There are 2 nested groupings, the coarsest first. Each group lies inside one group of the grouping before and may be the whole of it. The rows also spread widely along 4 directions, which tell nothing about the answers.
In the rows, zero is written as 128.
Some rows, each with its group in each grouping after it:
[166 120  66 126 142 119  97 118 121 103 113 148 168 121 123  84 141 128
 126 133 157 141  92 148 111 123 126  39] -> k_748 namu
[177 106  81  90 107 107  66 117 156 172 104 101 181 152 120 167 113 169
 156 173 148  32  70 155 124 130 131  77] -> k_853 Bur
[148 149 114 145 149 118 114 123  84 133 116 143 151 107 123  95 111 123
 115 116 162 170 101 141  94 137 140  78] -> k_748 supo
[155 101 106 136 130 108 115  87 135 122 121 150 145 117 127 134 142 142
 155 118 136 120  81 158  99 160 108  55] -> k_846 Loz
[153 127 110  96 123 108  87 106 119 145 102 110 145 119 137 136 127 130
 153 150 155 103  72 162 110 150 128  70] -> k_853 fezo
[149 149 114 144  94 107 130 124 113 128 121 151 170 136 125 111 125 169
 113 161 136 108 119 117  95 152 155  82] -> k_846 Vuso
[163  96  60 107 149 120  82 119 158 109  92 154 184 136 131 109 137 134
 140 118 150 102  80 158 123 122 121  35] -> k_748 namu
[152 109  85 121 155 115 108 126 133 115  98 157 168 122 134 121 113 138
 135 108 156 126  94 156 108 136 117  65] -> k_748 supo
[160 138  94 125 149 100  94 123 107 167 122 110 174 118 109 120 107 141
 124 149 171 119  87 156 101 141 139  71] -> k_748 supo
[156 126  94 136 108 106 124  98 120 120 126 151 163 118 122 110 141 158
 135 134 137 134 106 134  95 145 134  62] -> k_846 Loz
[149 118  68 108 114 127 109 110 152  68  81 177 155 109 157  91 160 113
 158  97 151 158 107 156 121 137 101  37] -> k_853 fezo
[156 153 106 134 158 101 105 119  81 168 130 108 147  98 106  99 107 119
 126 141 176 154  88 158  85 139 140  72] -> k_748 supo
[154 130 115 133 163 117 116 122 109 118  99 152 143 109 143 112 118 127
 129  97 164 152  87 148  88 151 123  76] -> k_748 supo
[158 114  75 126 168 114 112 115 125  97 117 161 156 105 126  86 129  96
 145  84 166 170  95 168 103 133 103  30] -> k_748 supo
[151 152 108 105 116 118 100  98 109 131 110 122 130  95 136 108 139 122
 147 134 158 143  91 157 101 153 122  59] -> k_853 fezo
[152 138 124 141 101 104 112  99  94 188 149  98 158 130 105 132 116 169
 124 189 154  99  98 135  87 156 169  90] -> k_846 Loz

New rows, each followed by its group in each grouping:
[151 126 111 145 137 113 124  80  97 130 143 137 117  98 107 113 154 117
 145 108 149 168  85 160  85 159 118  45] -> k_846 Loz
[155 144 105 100 111 118  90  99 104 151 114 114 143 105 126 117 135 135
 149 158 155 127  91 156 106 149 136  67] -> k_853 fezo
[167 152 123 114 118 118 103 100 111 135 100 116 135 116 127 110 136 134
 149 135 152 123  87 142 101 137 129  68] -> k_853 Bur
[151 122  87 133 153 123 120 129 129  87  95 173 168 126 153 103 119 130
 132  88 149 150  99 146  96 142 119  67] -> k_748 supo
[170  67  54 126 147 121 117  91 167  63 107 195 161 126 122 123 168 119
 171  72 133 132  91 179 111 137  85   6] -> k_846 Loz
[166 157 126 120 111 105  90 110  89 186 109  81 153 125 119 134 115 156
 142 183 155  83  85 136  98 148 148  98] -> k_853 Bur
[157 112  72 122 163 125 105 126 136 110 104 156 168 123 139 114 116 133
 136 100 160 123  87 154 110 134 114  55] -> k_748 supo
[144 164 112 146 127 111 122 126  77 139 123 131 156  99 129  75 115 134
 103 141 163 174 120 128  92 133 153  84] -> k_748 supo
[155 106  92 140 142 117 117  76 116  96 128 155 121 103 121 106 159 114
 161  92 142 169  86 168  92 158  99  27] -> k_846 Loz
[169 129  83 119 121 119 101  94 122 111 100 132 143 117 123  98 145 121
 161 112 148 138  97 145 113 127 114  34] -> k_853 Bur
[167 135  72 124 147 103 100 115 102 148 140 122 167 112 103  89 120 120
 130 139 169 158  96 162 103 131 130  41] -> k_748 supo
[165 151 124 124 106 114 107 109 103 140  92 115 145 127 132 116 129 148
 141 145 149 110  97 125 104 142 143  79] -> k_853 Bur
[157 121  78 136 114 109 122  88 113 109 140 151 159 115 106  85 153 131
 134 129 138 164 110 150  95 139 126  35] -> k_846 Loz
[158  91  94 124 186 111  75  98 113 130 118 125 133 104 119 131 137  99
 154 107 183 127  44 195 105 151 102  31] -> k_748 namu
[153 143 106 135 158 104 106 118  94 149 135 127 145 105 110  96 113 120
 127 129 178 158  88 160  89 139 132  58] -> k_748 supo
[165 116  71 134 140 111  92 112 125 124 107 142 173 129 126  99 129 139
 123 136 159 124  92 155 116 123 133  51] -> k_748 namu
[150  92  95 135 144 115 126  81 141  90 113 174 126 113 137 120 156 118
 166  83 137 139  71 167 103 161  95  33] -> k_846 Loz
[149 138 121 103 114 120 101  99 102 150 107 117 140 110 133 126 131 133
 154 144 155 118  82 163 106 152 137  74] -> k_853 fezo
[154 142  80 104 102 114 103 112 127 118  99 141 165 119 143 103 135 146
 141 148 145 122 113 142 114 130 129  68] -> k_853 fezo
[146 149  80 138  77  97 124 109 104 151 137 128 183 137 108  92 131 175
  99 185 132 128 129 121  99 135 166  84] -> k_846 Loz
[153 130  68 145  95 107 135 100 111 101 134 158 161 124 115  70 158 146
 121 130 135 168 129 135  96 134 132  40] -> k_846 Loz
[155 117 108 131 167 116  96 118 121 149 110 124 159 119 124 141 104 132
 138 128 165 109  67 160 107 150 129  75] -> k_748 supo
[171 131 104 114 126 112  89 106 120 160  97 100 139 124 128 145 125 143
 160 145 155  79  75 143 110 149 126  72] -> k_853 Bur
[138 125 126 136 155 117 107 132 115 144  94 145 165 114 151 128  99 141
 127 117 162 117  85 141  98 148 146  99] -> k_748 supo
[160 132  98 137 113 104 128 114 116 116 135 162 149 123 112 116 137 131
 134 132 139 125 105 151  89 153 120  43] -> k_846 Vuso
[160 162 115 124  92 115 107 104  98 138 109 117 139 114 135 104 136 143
 132 138 149 130 102 118  98 143 150  74] -> k_853 Bur
[173 105  56 117 169 110  93 106 140 116 118 153 169 121 114 100 130 105
 149 107 164 141  86 173 111 123 105  26] -> k_748 supo
[161 130  84 124 156 106 102 125 107 136 118 135 163 113 119 103 116 118
 134 119 164 141  92 163  97 133 127  50] -> k_748 supo
[163 158  65 140 135 104 114 122  89 143 148 125 170 105  97  62 123 123
 109 147 168 182 122 143  95 119 143  49] -> k_748 supo
[171 118  82 117 164  93  92 119 119 161 121 118 166 116 111 127 102 131
 146 134 180 112  66 170 106 138 116  58] -> k_748 supo
[153 148 148 130 119 115 103  97  99 142  94 113 113 107 136 124 132 129
 144 129 155 131  82 132 103 161 132  78] -> k_853 Bur
[147 124 119 140 120 112 126 101 116 129 116 153 147 117 130 126 132 156
 137 134 131 116  98 136  97 159 138  79] -> k_846 Loz
[160 141 109 145 166 112 115 113  93 111 119 148 135  86 130  89 130 106
 127  89 166 196  98 150  95 146 118  53] -> k_748 supo
[158 128  93 118 137 116  85 120 118 156 119 114 182 137 125 115 116 162
 114 168 163  95  82 142 109 130 156  78] -> k_748 namu
[158 138  91 133 155 106 107 115  98 139 126 130 155 100 113  93 126 111
 128 112 169 169  91 162 104 135 128  47] -> k_748 supo
[162 124  82 128 162 101  93 104 104 154 136 118 158 101 107 103 116 106
 137 125 173 146  83 168 102 137 124  42] -> k_748 supo
[154 135 107 114 127 122 101  98 109 116 104 132 126  94 140 108 147 113
 161 109 159 152  86 159 107 151 115  49] -> k_853 fezo
[161 100  86 122 177 119 104 123 144 106  92 170 161 115 138 128 116 122
 155  81 166 130  81 166 115 142 104  51] -> k_748 supo
[154 132 113 148 126 108 132 112 114  91 124 174 132 113 118 109 151 111
 137 106 138 155 100 141  89 157 113  37] -> k_846 Vuso
